There are 3 ways to turn a row about zero (a turn may also mirror it). The second row of each pair is the first, turned, with some noise. The first 27 pairs use one turn. New pairs use 2 turns, one after the other, and a turn may come again.
Known pairs, each followed by its turns in order:
[  5 -19  20   7 -10  -6  24  -9]
[  8  -2 -18 -16   6 -19 -23  -3] : fab

[  2   0   7  -4   8 -27  10  -2]
[-14  -7   6 -15   5 -18  -2 -10] : fab

[  8   4  23 -12 -17  21  -1 -22]
[ -3  33   2   2   6 -23  10   8] : nesor

[-14 -14  -2  21 -30  -4 -11  16]
[-30 -25   5   6 -18 -13   3  10] : nesor

[  3  -2 -24  -8  -1   1  -2 -33]
[ -1   7   0  13  11  -9  -3 -35] : nesor

[  7 -13   0 -11   4   7   0  18]
[-14  -3   1   8  -6  16   4 -14] : Bep

[ -3  -1 -14  -9   5   1  39  37]
[ -1 -10  -4   8 -10  46  23   9] : nesor

[ -6 -17   2  -9  11 -35 -11 -13]
[-19  10  15   0  21 -25  -1 -17] : fab

[ 20 -12  -2  19   0 -30 -17 -10]
[ 15  19 -19   5 -24  10  -2  24] : Bep

[ 19   1   6  -7 -18  -3  16  -8]
[ 11  18   3 -15   6   8  13  -8] : Bep

[  6 -15 -13  21  14   1 -10  -4]
[-11  -3 -12  21  13   7  -1 -10] : fab

[ 14   6 -18  25 -39  -6  27 -10]
[-34 -12   5  -8  11  -3  40 -21] : nesor

[  3 -13  -3  -8 -29   1  -2 -10]
[-11   5  14  13 -11 -17  14  -8] : nesor

[ 27   8 -27  -7   0  23 -13  -1]
[ 14 -21   9  20  13  24  16  15] : fab

[ -2 -19   6   1   2  25   4   0]
[  5   8 -22  13 -12  -9   7   7] : nesor

[ 16   1  39  24  -2  31  -8 -12]
[  8  13 -50   1   4  -3  11  30] : fab

[ 13  -1  -4 -30   1  34  -2   6]
[  1  -6   8  13  20  19  -6 -35] : Bep

[ -7 -12   9 -14   8   4   0   1]
[-12  -4  11   3   5  12  -4   2] : Bep

[-1  1 -4 -2 15  8  7  6]
[-14   2  -2   3   2  -4  -8  -9] : Bep

[ 18   7 -39  21  13   7 -18  -8]
[ -5 -25  -3  36  12  16  20 -10] : fab

[  7  -5 -24  39  -1   5   1   4]
[  6   0 -20  -9 -31 -17 -13 -10] : Bep

[  1  -2  20  -3  22  16 -18  31]
[-18  -7  18  39 -10   0   0 -10] : Bep

[  8   1 -13  29  -1 -25  24  -2]
[-11 -31 -13   4 -10 -15 -12 -23] : fab

[ -9 -17  -3 -17  32   8  11  -1]
[ 23  11 -21  11 -13  18 -10  -9] : nesor

[ -5   4 -12  30 -10  13   0  11]
[  6 -14  -7  -7 -23 -20  -3 -13] : Bep

[ 18 -11   3  -4 -28  12  10   2]
[ 23 -10  -3   2   3  -7 -21  21] : fab

[ 32  39 -39  -2  11   1   2   8]
[ 11 -17  10   9  53  21  11  -8] : nesor

New pairs, each followed by its turns in order:
[ 11  -2 -14   0  11 -10   7   0]
[  7   6 -11   1 -13  -7  -7  -8] : fab nesor

[ 32 -32  13 -10  -1   1  -1  11]
[-25  -9  -5  39  -9   3 -12   6] : fab Bep

[-39   4  15 -21 -10   9  -3  18]
[ 14 -33  10  13 -12 -23  17  -8] : nesor Bep

[  2  15  14   9  -4 -24 -18 -14]
[ -7  15 -11  13 -15 -12  24 -15] : Bep Bep

[ 7 10  0  6 11  7  0 31]
[  8  -3  -1 -24  -8 -14  -3  17] : Bep Bep

[ -5  22  -8  19  35 -23 -16 -11]
[ -7 -46  16  -8   5  10 -17   7] : Bep nesor

[  7 -39  10  -2   1 -33   7   4]
[-30  26  15   7  12 -12  24 -11] : fab fab

[-3 -5 -4 -8  4 10 17 -6]
[ -4  -7   7   7  15   4 -10   7] : Bep Bep

[ 10  -5   4 -13  -3   2  35  -4]
[  5  32  -3   2  10  17 -12  -5] : Bep nesor

[-6  0  8 -3 -9 -6  6 -1]
[  0  -1  11   0   0 -11   2   6] : fab fab

[  4   1  -2  -1  39   3 -16 -10]
[  8 -17  -5  21 -22 -18  -9  11] : Bep Bep

[-31 -21  -2   9  -2  -1 -24  -4]
[ -1  16  12  33  -8 -22  -5  -1] : nesor fab

[-39  -4   1  -3 -12 -10   3  -9]
[ 19   1   5  12 -34  14   4  12] : Bep nesor

[ 24   1  13  -8  20   9 -12 -31]
[ 17   5   5  39  -6 -20  -9  -5] : Bep Bep

[-19  -1  -5  -3 -14   6 -15 -10]
[ -9  15  -2  13 -14 -11   7  -7] : nesor fab

[  9   5 -20   8  -6 -12  -2  -1]
[ 11   8 -13  -6 -14  -7  -3  -8] : nesor nesor

[ 20 -14   8   0  39   0   6  17]
[-39   1  -7  -7  14  -5 -27   6] : Bep nesor

[  8 -26 -11  -8   2   8 -20 -11]
[14  7 -9 22  9 18  4 15] : Bep fab

[  8   0  18   1 -19  15   3  -2]
[ 7 21 19 -3  8  5  2 -4] : Bep Bep

[-13  13  17   3   1 -13  17  -3]
[  3 -14   9   5  26   1   7  -8] : nesor Bep

[-17   7   6  17  -2   8 -17   2]
[ 13  -8  -7 -12  -1 -20   8  -7] : fab Bep

[ -9 -14   6 -21 -39 -25 -13  12]
[-27  14  10 -25 -26 -17   7  25] : nesor nesor

[  0  26   3 -13 -10  -2   4 -14]
[  5  18  -5 -13  11  10 -18   9] : nesor nesor

[ 4  6 13 -1 19 -3 13 -4]
[ -4  -4   4  10   6 -21   6  14] : Bep Bep

[-15  -4  -2 -12  25   2  19  -4]
[ -7   1  -5  18  29 -12   4   0] : nesor nesor

[ 33   4   3   3  -2   6 -11   0]
[-29  -2  -9   0 -20   2  -1  -8] : fab Bep

[ -3  -1 -25 -17   1  -1  36 -11]
[ 28  22   1   7  -4 -29  11 -10] : fab nesor

[-31   3 -39  27 -15  -9   7 -21]
[ -4  -7  52   9  29   0 -20   1] : Bep fab

[ -7  17  -5  -2  -7  -8 -10   8]
[  7 -15  -5  -8  -6   7  11  -9] : Bep nesor

[ -6  -1 -31 -14  -6   4  -2  -2]
[ 16  -5 -11  22   0  -1  -4 -18] : Bep nesor

[  5  23   4   1  -4 -35  -1   8]
[ 17  29   0   6 -15  -5  -5  17] : nesor nesor

[  0  -2   4  19  -2 -13  -1  -4]
[ -3  -2   6  12  -2 -10  -1 -16] : fab fab

[  0  -1 -11  -7   0  11 -11  10]
[ -3   1 -13  -4   4  -4   3  19] : fab nesor

[ 24 -12   4   3  -2 -21   0 -29]
[ 1  1  9 13 33 10  5 24] : Bep nesor

[  2  -7  -4  10  -9 -22  13 -17]
[ 22   8   6 -12   7 -18   2 -13] : nesor fab

[  6   2  18   2 -18   2   3   2]
[  8 -10  -9 -19  -1  -9  -1  10] : Bep fab

